There are 4 nested groupings, the coarsest first. Each group lies inside one group of the grouping before and may be the whole of it. The rows also spread widely along 15 directions, which tell nothing about the answers.
In the rows, 128 means zero.
Known rows, each followed by its group in each grouping:
[177 118 131 125 124 134  86 133 156  83 117 156  92 150 104  91 167 137
 131  90 107 154  89  75 122 130 150 142 122  99 114 135  98 150 203 169
 121 120 178  84 146] -> lim k_910 safut k_223
[127 126 123 188 133  87 121 112  89  97  95 138 155 123 120 175 164  99
 161 101 131 163  96 110 137 133 100 115 174 106 132 144 123 151 137  84
 133 112  92 179 145] -> lim k_618 bod k_207
[117 130 122 104  94 120 138 100 150  81 127 123  88 110  96 151 127  64
 162  59 140 142 130 105 120 157  97 147 109 122 133 106 121 118 154 108
 193  73 142 122 146] -> sib k_801 gir k_757
[151 142 121 127 126 144 124 111 109 139 121 124 110 141 137 130 132 104
 123 108  80 128 140 108 145 121 158 138 146  94 140  99 121 171 150 134
 150 125 168 141 126] -> sib k_801 dubal k_395
[153 140 136 139 110 116 133 134 115  72 107 151  87 126  86 109 125  83
 196  93 141 137 102 113 125 168  83 136  98  97 129 113 102 122 153 154
 134  88 135 115 103] -> sib k_711 Gulez k_328
[125 147 148 151 148 154 140 139 101 119  78 100 113 144 139 156 100 167
 102 125 127 133 120 117 115 111 132  71 147 128 129 172 132 161 143 119
  95 139 153 162 109] -> lim k_910 sodud k_171
[139 133 109 176 103 175 156 110 148 150 117 128 109 116 136 148 118  94
 127 126 104 116 129 174 146 128 127 123 145 128 127 110 152 129 132 139
 161 131 138 124 149] -> lim k_618 das k_999
[147 102 146 151 152 102  93 138 125  61  88 157 146 135  97 151 173 143
 181 116 152 200  67 132 120 134 114 101 155  97  46 149 131 106 121 146
 130 118  86 153 176] -> lim k_910 bag k_505
[151 133 104 113 113  94 114 108 108 135 112 111 163 116 127 148 123  57
 122 125  97 128 134 137 134 144 170 162 155  99 124  87 156 138  91 106
 174 115  83 213 146] -> sib k_711 bomu k_300
[143 121 146  81 172 159 119 136 161  81 134  68 110 181 113 163  93 198
 162 126 151 157 134 169  99 125 116  80  98 181  90 196 174  85  99  78
  90 125 105 128 147] -> sib k_711 fula k_644
[117  96 131  71 150 187 136  81 160 115 177 104 104 199 108 208 129 188
 142 136 124 155 161 185 116  96 160 141 137 123 108 138 171 138 131  95
 131 151 148  76 174] -> sib k_524 gaf k_411
[143 108 123 119 147 175 139 164 198  94 120 108  81 138 120 119  88 143
 166 123 118 135 119 165 129 126 144  65 113 155 121 159 162 102 134 146
 118 102 140 120 117] -> sib k_801 dubal k_211
[113 152 162 126 110 171 148 118 144 145 119  78  62 121 177 139  94 111
  88 108 114 135 175 125 113 103 152 101 145 151 128 116 150 171 128 142
 158 126 183 144 123] -> lim k_910 bag k_22
[138 139 160 114 138 143 152 120 122 101 100 140 108 122 102 136 128 102
 181 131 129 161 143 175 143 158 116 108 125 111  39 108 146  96  88 158
 174 101 115 154 148] -> sib k_524 Safi k_351
[179 128  89 131 110 129  90 123 118 101 137 110 124 136 138 120 111 113
 179  87  98 149 105 131 120 114 128 143 122 103 156 116 124 139 124 116
 148 112 119 143 124] -> lim k_618 bod k_854
[134 157 126 166 135  99 153 114 109  93  85 110 140 135  99 147 122 113
 105 121 168 103 102 113 112 185  96 115 109 143 133 168 127 127 130  96
 103 126 112 163 120] -> lim k_618 vom k_804
[127 131 174  93 137 121 136 131 141  81 148 123  72 164 102 108 120 106
 182 131 159 128 145 138 125 164 103 141  92 128 105 117 128 119 113 154
 104 120 142  92 109] -> sib k_801 gir k_727
[135 146 114  89 157 155 134 110  79 149 127 129 122 163 144 144 111 122
 141 135  78 124 157 152 137 102 184 138 149  67 109  73 121 186  91 153
 164 137 162 160 112] -> sib k_524 Safi k_153
[110 151 106 150 196  91 112 133 107 146 134 105 162 178 159 145 148 105
 157 127 103  94 150 119 148 138  90 105 163 189 136 170 127 137  72  35
  78 146  97 179 139] -> lim k_121 Zabub k_990
[143 158  90 150 110 130 124  98  99 124 115 136 126 122 132 141 142  77
 138  74  96 136 107 111 118 128 123 143 136  93 127  74  98 154 121 135
 199 100 150 148 146] -> sib k_524 fozi k_507
[129 135 110  94 134 139 155  82 141 104 127 131 113 152  94 161 123 118
 105 117 141 113 127 139 103 164 160 155 113  97  97 117 124 149 131 147
 168 124 159 114 142] -> lim k_910 sodud k_171
[149 114 143 173 137 149 149 127 160 114 130 136  97 157 108 144 132 125
 137 155 126 131 117 167 137 149 139 116 141 132 128 146 160 135 148 142
  89 131 130  99 122] -> sib k_711 bomu k_300
[ 88 111 140 115 100 179 128 133 116 124 127 110  92 138 124 182  99 123
 183 108 127 134 129 150 128  69  83 124 142 108 172 106 141 127 153 102
 126 134 136 110 129] -> sib k_711 Gulez k_328
[162 155 109 107 117 141 156  82 166 103 153 103  74 161 114 119 103 113
  83 102 134 102 142 123  90 187 163 161  82 137 135 131 123 158 142 148
 147 116 187  88 115] -> lim k_910 sodud k_171
[145 122 137 145  96 160 113 130 134 130 120  82 116 128 155 146  99 127
 122 131 117 145 121 154 121  92 138 119 144 134 149 123 164 127 128 120
 121 149 115 146 141] -> lim k_618 bod k_207
[134 140 123  90 132 177 139 125  96 151  98 144 137 146  91 134 120 119
 156 149  93  86 143 157 165 131 124 148 123  87 109 101 131 111 133 137
 134 149 143 134 135] -> sib k_524 fozi k_507
[138  96 142 116 117  99  89 147 144  64 109 123 112 123 121 128 133 120
 124 104 144 175  86  95 104 109 168 120 147  89 138 126 133 163 166 153
 127 115 126 153 133] -> lim k_618 das k_999
[152 112 129 126 113 163 135 113 165 130 123 114 118 133 110 159 119 117
 121 141 111 136 133 172 136 134 156 132 141 131 108 126 179 107 136 123
 144 128 113 131 162] -> sib k_711 bomu k_300
[129 127 110 153 143 127  87 150 170 121 120 125 119 144 157 106 160 111
  70 107 113 113  68  80 112 102 155 112 144 147 135 115 106 151 159 146
 109 153 154 120 161] -> lim k_618 bod k_207
[215 131 120 155 118 135 108 113 116  75 114 103 123 153 105 134 112 172
 158 106 119 192  92 135 103 145 142 114 111 101 119 161 144 130 141 131
 118 105 119 129 125] -> sib k_801 dubal k_211
[113 178 169 129 155 129 160 114  71 111  67 124 111 141 111 141 133 135
  98 119 152 111 134  84 128 157 101 103 116 109  88 147  97 164 153 130
 116 136 169 150 109] -> lim k_618 bod k_854
[126 122 141 152 141  61 105 125  56  81  82 147 162 142 110 161 152 112
 133 126 145 160  80  88 113 130 144 137 174  50 137 126 105 189 135 131
 105 134 106 193 113] -> lim k_910 sodud k_171
[135 145 170 125 126 173 153 129  63 118  72 159 103 137  77 137 122 141
 208 133 123 119 150 137 173 145  65 126 126  73 107 147 116 125 174 138
 105 132 157 122  99] -> lim k_910 bag k_505
[133 143 164 161 109 151 144  78 105 149 165  98  87 167 161 167 132 115
 152 130 112 158 183 163 133 114 111 152 155 135 134 118 154 166 106 106
 124 147 149 103 134] -> lim k_910 safut k_223
[131 141 147 119  90 142 135 129 106 148  97 105 113 105 143 124  94  73
 127 137 107 113 159 140 143 127 137 144 147 105 141  94 146 139 122 144
 147 137 130 173 116] -> lim k_121 Zabub k_990
[172 117 112 164 115 135 150  89 168  76 107 119 118 129  85 172 132 143
 122  98 146 168 109 145 109 183 138 115 125 138 107 187 161 119 162 109
 151  92 119 129 158] -> lim k_910 bag k_505
[154 114 167 158 135  98 134 114 138  83 122 125 105 142 115 148 149 114
 131 129 135 185 130 127 130 163 161 119 154 118 107 147 157 154 140 135
 117 106 120 141 135] -> sib k_801 gir k_757
[164 141 128 134 178  85 100 127 143  85 126 140 114 165 121 102 178 116
 128  91 112 148 114  67 127 170 146 117 130 141  95 149 102 157 140 120
 116 100 148 134 145] -> sib k_801 gir k_727
[144 113 124 106 144 134 118 150  96 116 127 155 126 158 112 100 108 108
 192 172 120  96 109 174 144 125 144 157 126  53 133  80 119 144  99 189
 102 159 124 130  89] -> lim k_618 vom k_804
[167  94 126 158 129 138 151 117 121  87 107 172 134 144  61 153 137 130
 197 162 133 139 101 183 160 168 131 143 139  65 124 149 148 125 163 148
 103 125 102 114 116] -> lim k_618 bod k_207
[193 154 114 183 133 199 124 134 113 133  93 114 124 144 134 132 105 177
 182 119  92 152 106 180 137 120  86  75 124 146  81 172 142  81 108 120
 121 131 122 130 149] -> lim k_910 sodud k_171

New rows, each followed by its group in each grouping:
[145 119  91 168 143 145 160 131 155 115 118 131 113 135 125 143 103 110
 153 133 115 115 119 174 130 152 146 100 144 126 148 150 144 145 121 139
 129 108 126 141 104] -> lim k_121 Zabub k_990
[147 141 145 138 140 166 120 121 143 139 148  94 106 167 154 136 124 140
 142 135 105 148 147 165 132 112 124 110 131 171  99 132 160 109  93 108
 113 148 129 118 159] -> sib k_524 Safi k_153
[143 166 141  83 114 142 136  99  93 111 122  67  90 131 147 147  86 123
 146  78 115 148 183 111 114 127 124 122 112 127 131 133 132 160 123  91
 169  98 157 167 110] -> lim k_618 bod k_207
[104 118 157 181 139 120 125 122 115  97 115 113 120 148 131 183 148 142
 143 118 153 161 110 122 125 110  91  96 164 138 142 168 141 149 150  82
  89 138 118 134 145] -> lim k_618 vom k_804
[150 165 119 136 123 102 140 120 128 107 108 123 128 139  85 101 127  74
 137 117 143  75 113 105 136 203  77 148  80 152 130 138 116  87 130 105
 104 123 120 134 123] -> sib k_801 dubal k_395
[127 134 146 133 142 183 167 127 189 157 126 142  61 121 137 114 141  82
 123 119  69 111 189 140 184 149 157 100 154 162  97 120 152 139 158 146
 166 103 190 113 148] -> sib k_801 gir k_727
[171 134 161 144  94 126 116 106  90 102  88 118 123 130 102 141 131 136
 115 123 129 162 122 103 125 147 134 149 138  84 130 147 133 151 184 133
 112 135 136 137 130] -> lim k_121 Zabub k_990
[ 96 124 153 114 137 122 138 147 141 120  83  98 133 110 132 149 110 102
  88 147 147 113 129 136 130 128 148  93 150 142 108 134 163 122 113 123
 128 142 108 198 145] -> lim k_618 vom k_804
[156 104  82 117 100 151 153  83 113  98 131 114 138 148  75 196  82 134
 176 123 127 135 116 180 116 140 141 160 120  63 180 128 158 140 140 102
 147 110 110 130 107] -> sib k_801 dubal k_211
[143 143 120 157 115 129 106 117 124 135 125 151 138 130 121 120 172  69
 164 110  98 127 108 133 153 139  89 149 137 129  92  84 119  91 109 129
 157 131 116 126 184] -> sib k_524 fozi k_507
[167 146 155 154 117 180 129 135 117 105 103 117 101 149  99 125 118 161
 178 125 125 144 117 150 137 137  70 102 100 141 108 162 140  83 150 125
  91 131 135  96 135] -> sib k_524 fozi k_507
[130 165 137 153 181 125 154 110  75  98  86 147 129 172 104 156 146 158
 151 124 154 136 102 132 111 153  93  99 121 100  58 150  93 149  99 144
 117 131 142 133 120] -> lim k_910 safut k_223
[ 87 129  48 173 163 148 166  98 152 138 143 143 132 171 121 188 131 108
 126 115 129  62  95 156 114 135 106 126 141 137 178 135 108 159 126  93
 123 139 146  95 128] -> lim k_121 Zabub k_990
[127 166 147 128 103 130 109 127 117 148 130  90 108 134 156 107 121  69
 123 109 103 107 151 108 136 125  93 143 123 167 147  98 133 115 111  96
 122 142 134 149 142] -> sib k_524 Safi k_351
[155 117 119 111  74 152 125 145 211 123 111  77 103  86 141 103  73  70
  73 130 117 123 113 157 109 132 193 119 116 149 127  88 186  90 113 176
 172 120 115 165 148] -> sib k_801 dubal k_211
[ 64 138 118 129 132 167 194 110 201 144 126  98 100 132 116 172 104  79
  86 137 156  60 141 166 125 157 105 104 112 193 124 126 162  92 109 107
 142 137 139 114 152] -> sib k_801 dubal k_211
[186 162 112 149 147 115 151 118  93  56 101 106 109 155  99 141  83 151
 184  96 155 163 100 147  82 181 107  91  82 112 110 165 121 135  93 130
 127  75 110 152  80] -> sib k_711 Gulez k_328
[ 74 109 111  66 109 156 123 117 172 147 164  68 113 144 148 172  86  90
 136 119 124  86 171 159 122  93 118 150 137 172 183 120 169 112 110  62
 134 150 119 133 151] -> lim k_121 Zabub k_990
[139 141 172  91 112 124 110 134 107 117  90 101 121 133 103 119 121 119
 125 125 127 112 159  87 149 150 109 145 123 136 136 163 145 117 171  90
  88 145 133 160 131] -> lim k_910 bag k_505
[124 125 191 124 161 104 134 129 147 112 129 136  94 149 132 114 162  90
 116 156 128 150 149 126 147 155 170 119 153 124  64 107 144 151 113 173
 120 136 143 139 141] -> sib k_801 dubal k_395
[170 182 130 120 108 180 141 114 110 119  85  83 104 128 114 127  84 151
 147  91 124 122 147 128 119 156  66 104  80 159  98 172 127  84 137  97
 139 113 147 131 134] -> lim k_121 Zabub k_990
[138 117 140 130 167  97 124 134  97  74 102 162 118 128 120 137 152 112
 194 109 122 180 116 131 139 135 148  99 163  65  75 116 112 170 112 162
 168  89 126 177 123] -> lim k_618 vom k_804
[137 128 131 188  65 139 116 121 151 147 127  90 133 117 141 133 117  76
  99 145 136 101  99 156 129 127  94 155 134 164 171 111 168  87 126 106
 101 173  93 129 164] -> lim k_618 vom k_804
[109 140 194 112 134  86 102 147  86 105  94 119 118 137 127 119 149  97
 157 120 135 142 151  76 147 127  94 126 151 127 118 142 123 140 139 104
  87 137 124 175 123] -> lim k_910 safut k_223
[102 112 128 178 132 113 122 134  77 102 108 137 135 151 134 175 123 125
 160 136 149 144  75 139 106  90 113 122 171  66 170 113 112 181 125 142
  92 150 114 142  99] -> lim k_121 Zabub k_990
[140 124 119  70 153 182 150 120 163 104 134 116  87 158  97 139 102 157
 174 113 119 114 165 161 139 144 126 111  98 139 103 168 148 116 147 112
 137 110 159 102 130] -> lim k_618 das k_999
[178 123 121 153 105 153 111 143 155 111 118  99 104 132 143 120  96 126
 119 122 110 153  94 151 103 115 163 111 125 128 137 116 157 126 124 159
 125 124 119 136 132] -> sib k_711 Gulez k_328
[142 126  90 151  83 162  79 138 129 170  97 112 155 107 150 143 128  87
 104 107  67 115  88 119 141  69 131 139 166 120 159  84 143 109 152 102
 152 149 111 166 180] -> sib k_711 bomu k_300
[133 129 190 115 128 143 131 105 126 132 169  79  64 172 170 144 112 133
 125 136 106 161 206 137 130 113 167 134 158 142 144 140 167 192 128 115
 102 144 171 120 114] -> lim k_910 sodud k_171
[140 136 142 190 156 145 119 150 137 122  99 132 113 141 148 126 155 140
 136 116 109 147 107 117 146 116 108  70 158 156 104 166 129 137 149 120
  99 133 140 133 150] -> lim k_618 das k_999
[150 114 133 153 123 168 133 128 175 148 137 101 104 146 144 133 111 125
 119 153 100 120 152 170 142 127 155 119 151 167 142 154 184 127 129 117
  99 149 128 127 141] -> lim k_910 bag k_22
[109 103 190 121 144  98  82 166 119  35 121 140  76 146 123 123 150 137
 232  89 171 208  94 100 108 101  75  92 137 107  94 140 107 134 135 152
 102 104 127 117 124] -> lim k_910 bag k_505
[118 116 169 126 139 153 154 160 194 105 111 106  71 128 134 113  96 119
 103 154 147 121 138 153 120 144 162  82 129 159 112 151 162 131 136 176
 101 130 148 125 112] -> lim k_121 Zabub k_990
[142 182 128 149 128 143 116 107  99 138 108 108 125 146 136 127 143 111
 128  92 118 119 117 103 125 139  65 127 108 155  88 115 104 101 106 101
 139 135 139 126 166] -> sib k_801 gir k_727
[ 92 109 141 103 152 112 154 122 118 109 117 112 125 143 116 184 107 110
 153 141 135 128 164 150 139 136 149 114 168 116 146 157 163 162 117  89
 118 122 113 184 108] -> lim k_910 sodud k_171
[136 145 159  87 152 102 115 157 109 111  80  94 136 127 132 112 103 114
 122 140 128 124 150 112 131 148 147 101 134 135  96 152 145 126 101 121
 108 130 106 210 118] -> lim k_121 Zabub k_990
[118 126 185  85 111 114 143 140 114  56  85 113  77 112  84 136  97 116
 181  97 165 150 159  97 128 161 100 112 113 108 138 170 138 139 177 118
 120  85 142 160  84] -> lim k_910 bag k_505
[121 156 124 147 135 129 152 105  99 129 120 127 128 144 126 150 128  89
 143 130 129 118 128 157 123 148 112 132 128 116 102  92 126 135  77 138
 151 128 125 147 132] -> sib k_524 fozi k_507
[147 151 145 168 109 133 114 129 125 139 119 119 121 135 150 110 134  81
 119 142 126 131  94 151 123 129 113 140 127 131  84  67 130  99  77 172
 131 158 113 124 161] -> sib k_801 gir k_757
[113 116 168 121 109 153 140 125 125  96 129 108  91 139 123 157  99 120
 178 140 160 163 119 180 113 107 106 119 123 100 101  94 152 111  95 163
 135 134 118 117 127] -> sib k_801 dubal k_395
[176 124 166 123 106 155 134 126  85 112 118 123 113 150  96 130 101 136
 198 160 109 150 155 176 154 142 126 147 126  81 135 129 163 125 131 141
  95 133 118 132 100] -> sib k_524 fozi k_507
[172 129 118 150 117  67 122 121 132  51  49 123 166 103  71 145 136 111
  73 105 169 161  48  84  90 195 160 115 118 101  97 156 133 117 152 135
 140  92  83 197 148] -> sib k_801 gir k_757
[164 150 159 145  80 175 149 101 130 118 119  87  72 122 129 145 103 129
 124  94 105 164 164 130 126 136 126 118 120 140 144 140 158 139 169 116
 149 102 168 119 129] -> sib k_524 fozi k_507
[ 63 126 118  86 122 138 151 126 123 112  97 112 122 112 116 178  90  86
 148 112 158 102 129 147 110 111 106 120 134 107 129 102 133 127  98 119
 172 122 118 176 124] -> lim k_910 bag k_22
[138 122 113  74 103 126 145 117  98  93  77 134 135 100  67 157  94  87
 158 107 125 119 124 129 133 156 144 152 122  53 141 107 136 133 156 129
 178  88 118 190 107] -> sib k_711 fula k_644
[147 145  74 114 101 166 122 105 111 123 106 107 133 123 112 169  98 117
 158  70 102 126 110 135 114 114 100 133 114 111 141 113 126 109 133  87
 184 101 125 146 150] -> sib k_711 Gulez k_328
[192 108 117 155  73 131  81 154 158 104 111 138 107  88 126  89 132  64
 177  87  77 168  95 121 148 123 136 135 144 112 141  96 144 101 160 152
 164  88 108 151 152] -> sib k_711 Gulez k_328
[ 94 121 164 119 142 207 162 125 178 118 141 148  34 147 129 139 136 133
 167 110 124 136 157 156 141 111 107  96 133 133  85 122 120 139 166 175
 153 119 208  44 141] -> lim k_121 Zabub k_990
[118 111 115 137 151 137 138 117 131 106 132 138 113 166 116 159 133 134
 136 131 131 117 111 136 126 124 145 131 142  96 153 135 124 177 156 129
 104 141 150 108 113] -> lim k_618 bod k_854
[148 120  97 174 142 154 120 110 104 122 123 160 146 174  94 167 156 144
 184 124 112 128  80 151 146 124  83 140 141  97 131 131 115 117 145 106
 101 146 121  86 153] -> sib k_801 gir k_757
[137 139  92 131 158 132 141  87 120 125 163 119 125 195 118 164 129 127
 148 123 123 106 126 153 116 147 121 155 117 127 140 122 124 147  99  97
 113 139 135  94 131] -> sib k_801 gir k_757
[190 138  88 167  98 123 131 101 157  81 105  75 126 104 125 157 102 125
 114  68 123 173 110 122  98 161 144  98 121 159 148 183 159 126 147  75
 167  72 104 178 143] -> lim k_618 bod k_207
[218 145 133 172 114 180 120  98 125 145 122 118 109 149 134 121 140 150
 127 122  64 169 137 143 149 136 156 128 139 116  95 129 150 136 152 143
 140 129 158 106 158] -> sib k_801 dubal k_211
[119 117 106 146  91 134 160  83 122 133 102 151 147 108  90 180 136  61
 110 135 124 116 103 155 139 148 151 171 153  58 125  65 142 139 136 155
 188 130 119 145 152] -> sib k_801 dubal k_211
[182 140  64 109 112 158 112 113 102 130 115 121 123 133 129 121  93 119
 146  84  63 114 128 118 126 120 164 150 129  73 177 112 107 174 157 130
 168 105 165 149 103] -> lim k_121 Zabub k_990
[ 98 108 159 155 124 151 179 118 164 108 126 115  87 120 129 179 115 102
 154 142 151 149 148 191 138 134 126  92 155 141 110 136 176 130 117 132
 146 115 118 133 134] -> lim k_618 bod k_207
